The same things were measured in two ways. Each way mixes the same 5 hidden numbers, adds some noise and spreads widely along 4 directions of its own, which tell nothing about the thing.
(in the rows, 128 means zero)
Some things both ways: the first way, then the second way.
[ 85 115 126 155 174 144  91 106 134 139 102 162  44 121 101 135]
[152  91 137 163 132 184  85 103 146 151  82 123 119 112 125]

[127 148  78 171 133 119  95 102 154 141 100 164 127 104 119 120]
[112 186 108 169 144 126  99 153 131 131 104 140  98 117  92]

[124 139 122 130  84 147 129 136 141 124 161 166 126  79 142 141]
[111 197  95 155 104  85 131  94 123 116  88 160 167 170 144]

[160 109 149  95 109 143 114 144 112  98 180 133 116 120 105 112]
[150 137 111 102 103  88 155  62 139  84 133 151 150 138 159]

[128 124 108 122 139 125 111  98 124 139  84 149 101 146 128 167]
[117 140 141 166 112 117 113 125 169 146 125 136 138 115 107]

[137  89 155 135 155 152 116 151 105 106 123 143  79  82  66  65]
[171 125 129 153 114 133 120 138 121 157 118 139 145 165 130]

[166 127 172 121  79 137 119 139 114 114 117 151 105 161  92 114]
[ 88 187 149 129 189 134 104  97 193 120 154  94  97 102 115]

[110 123 182 115  84 150 167 149 110 153  77 187 106 100 146 160]
[110 145 136 150 132 145  93 136 178 135  94 115 162 182 155]

[155  99 179  99 136 134  74 141 113 123 166 146  98 160  75 107]
[124 149 116 162 113 150 107 170 130 176  99 129 102 134  81]

[157 117 170  79  91 125 110 145 110 122 149 156 126 164 111 103]
[168 129  96 127 105 129 115 188 113 119 121 158  93 142 105]

[189  98 155 130 133 139 128 137  92 124  98 130 126 138  72  99]
[ 88 160 157 144 141 124 110 142 185 160 152 108 131 139 110]

[186 126  84 181 137 154  86 128 143  98 211 108 139  82  77  95]
[160 223 121 188 158  68 127  92 109  81 124 166 128 107 132]

[169 113  92 134 166 124 105  96 113 146 104 121 143 165 117 141]
[115 153 144 178 105  95 113 171 149 145 148 156 113 101  80]

[157 143 126 110 101 120  94  98 128 109 122 140  89 220 111 136]
[112 141 154 146 146 112 116 135 168 140 174 122  91  71  76]

[181 129 130 107  90 118  83 134 132  85 178 132 129 133  77 104]
[105 182  72  83 104  99 147  77 127 107 117 140 143 165 138]

[139 160 103 166  88 161 144 109 142 127 121 146  97 142 148 136]
[130 138 167 190 121  96 103 138 170 144 141 143 161 127 118]

[ 81 138 134 147 117 138 106 120 145 116 100 180  48  91 108 129]
[150  91 118 132 105 174 101 100 144 150  77 126 151 167 151]

[154 132 122 155 124 141  92 129 137 137 166 149 133 131 111 107]
[ 70 167  79 114 135 149  98  76 149 122  79 125 127 134 123]

Other things, the second way, with their names:
j_487: [138 116 135 102 127 140 130 140 154 137 163 117  73  83  80]
j_866: [128 140 127 133 133 145  99 147 151 123 103 127 119 142 129]
j_959: [113 214  88 135 132  69 145 122 107 122 160 157 106 116  91]
j_745: [102 109 119  99 134 169  98  97 171 128 110 116 112 112 118]
j_649: [ 73 162  94 144 100 140  94 148 149 180  81 128 184 220 136]
j_568: [ 95 205 100 148 180 125  95  71 140  99  90 127 128 126 139]
j_262: [149 137 192 196 135 106 102 170 180 127 146 139 126 119 117]
j_59: [129 162 114 149 143 131 120  76 122 141 128 136  95  79  89]
j_712: [172 106 185 205  58  67 140 212 152 181 183 177 149 128  81]
j_686: [185  79 143 121 134 147 107 174 149 131 168 136  92 123 114]
j_464: [112 166 121 155 113 108 132  62 143 136 116 136 133  94 108]
j_627: [ 81 190 134 132 136  87 134  85 167 140 159 119 152 133 121]
j_71: [109 185 120 137 142 108 121  91 150 122 120 124 160 164 144]
j_566: [179 110 171 171 105 118 125 161 158 153 141 138 146 155 128]
j_351: [ 90 128 134  99 136 155 107 143 186 153 146  97  91 106  87]
j_965: [142 172 125 186 116  79 122 110 129 121 113 166 153 132 132]
j_307: [115  98 179 147  98 158 119 144 201 194 130  99 129 130  97]
j_867: [113 123 136 106 128 106 124 128 171  94 161 139 100  90 109]
j_983: [121 109 139 142  96 143  99 171 170 165 112 125 147 180 129]
j_357: [102 152  94 115 110 114 123 141 135 144 134 136 137 161 114]
j_633: [112 145  93  89  91 110 142  96 137 139 124 135 181 209 159]
j_390: [101 200  87 101 138  97 155  35 120 115 149 123 107  90 105]
j_737: [115 144  69  80 100 138 131 101 117 119 102 138 107 133 116]
j_618: [130 169 133 155 114  66 132 156 144 120 165 160 158 162 131]
j_157: [138  73 162 119 107 149 112 158 179 150 146 121 118 127 114]
j_222: [159 159  98 149 100 107 143  50 106 120  93 160 152 133 140]
j_394: [ 70 182 125 146 133 130 117  79 168 178 108 103 178 187 137]
j_309: [174  83 143 135 111 122 112 104 156  94 124 155 131 112 143]
j_342: [160  92 111 100  83 118 134 197 134 135 150 156 106 147 101]
j_375: [160 123  93  87 129 122 127 133 120  95 153 151  92 123 114]
j_345: [149  69 177 153  75 124 113 204 190 144 152 143 109 106 101]
j_982: [120 158 116 155 149 133 102 111 138 102 113 140  83  71  97]
j_634: [122 132 130 146 129 154 111  87 154 149 107 121 112  94  98]
j_913: [142 115 125 138  79 134 140  78 146 156 100 137 142 124 117]
j_267: [127 142  50  79  86 108 151  36  92 116 111 161 171 177 156]
j_492: [181  75 123 125  97 152 121 124 133 132 117 146 112 109 117]
j_486: [148 152  90  98 109  95 146 110 104 109 159 158 114 120 113]
j_458: [193  56 201 183  80  95 118 233 179 136 173 166 146 144 124]
j_597: [113  90 152  64  90 125 158  99 201 137 174 104 118 110 111]
j_847: [178  90 107  94 100 140 133 142 115 117 144 148  79 105  95]

Some of these things the first way, each followed by its name:
[188 105 155 109 142 112  75 119 104 118 113 131 109 193  54 107] -> j_351
[156 144  94 184 120 163  99 127 151 107 191 131 105 119 103  81] -> j_309
[150  80 180  53 146 117  86 144  90 127 150 148 127 159  93 100] -> j_737
[109 128  92 163 161 126  74 108 148 106 130 153  69 102  83  80] -> j_492
[138 141 105 155 123 136 108 110 141 138 118 149 117 116 118 154] -> j_568
[165 101 114 106 153 117 111 123 105 119 112 135 148 117  96  72] -> j_959
[130  86 134  96 185 139  98 116 106 140 144 133 102 144 113 147] -> j_464
[220 117  71 171 167 142  80 101 121  84 163  74 119 158  55  89] -> j_712
[201  96 106 111 164 129  58 111 112  69 194  83 106 169  53 108] -> j_267
[204 135 101 160 131 136  83 108 129 121 157 110 133 188  91 118] -> j_345
[186 120 113 106 124 109  94 101 114  80 100 114 103 141  59 148] -> j_633
[140 130 110 150 138 120 102 110 129 123  78 152  96 135  90 104] -> j_157
[117 129 123 100 121 138  67 109 148  90 197 136  55 146 105 167] -> j_222
[119 153 130 123  69 159 135 130 142 121 168 161 103 132 161 145] -> j_965
[153 105 143 122 136 143 108 121 113  97 117 129  75 127  73 129] -> j_566
[169 154  94 162  90 122 101 116 146  96 117 146 120 125  85  71] -> j_357
[161 122 121 121 131 112  51 125 136  85 177 139  96 151  56  43] -> j_847
[133 128 147 124 102 137 123 137 124 140 103 171 117 117 117 123] -> j_866
[172 128 108 163 119 159 154 123 116 125 105 129 129 126 118  97] -> j_458
[171 140 102 123 101 112  75 116 141  70 157 134 104 153  71  69] -> j_486
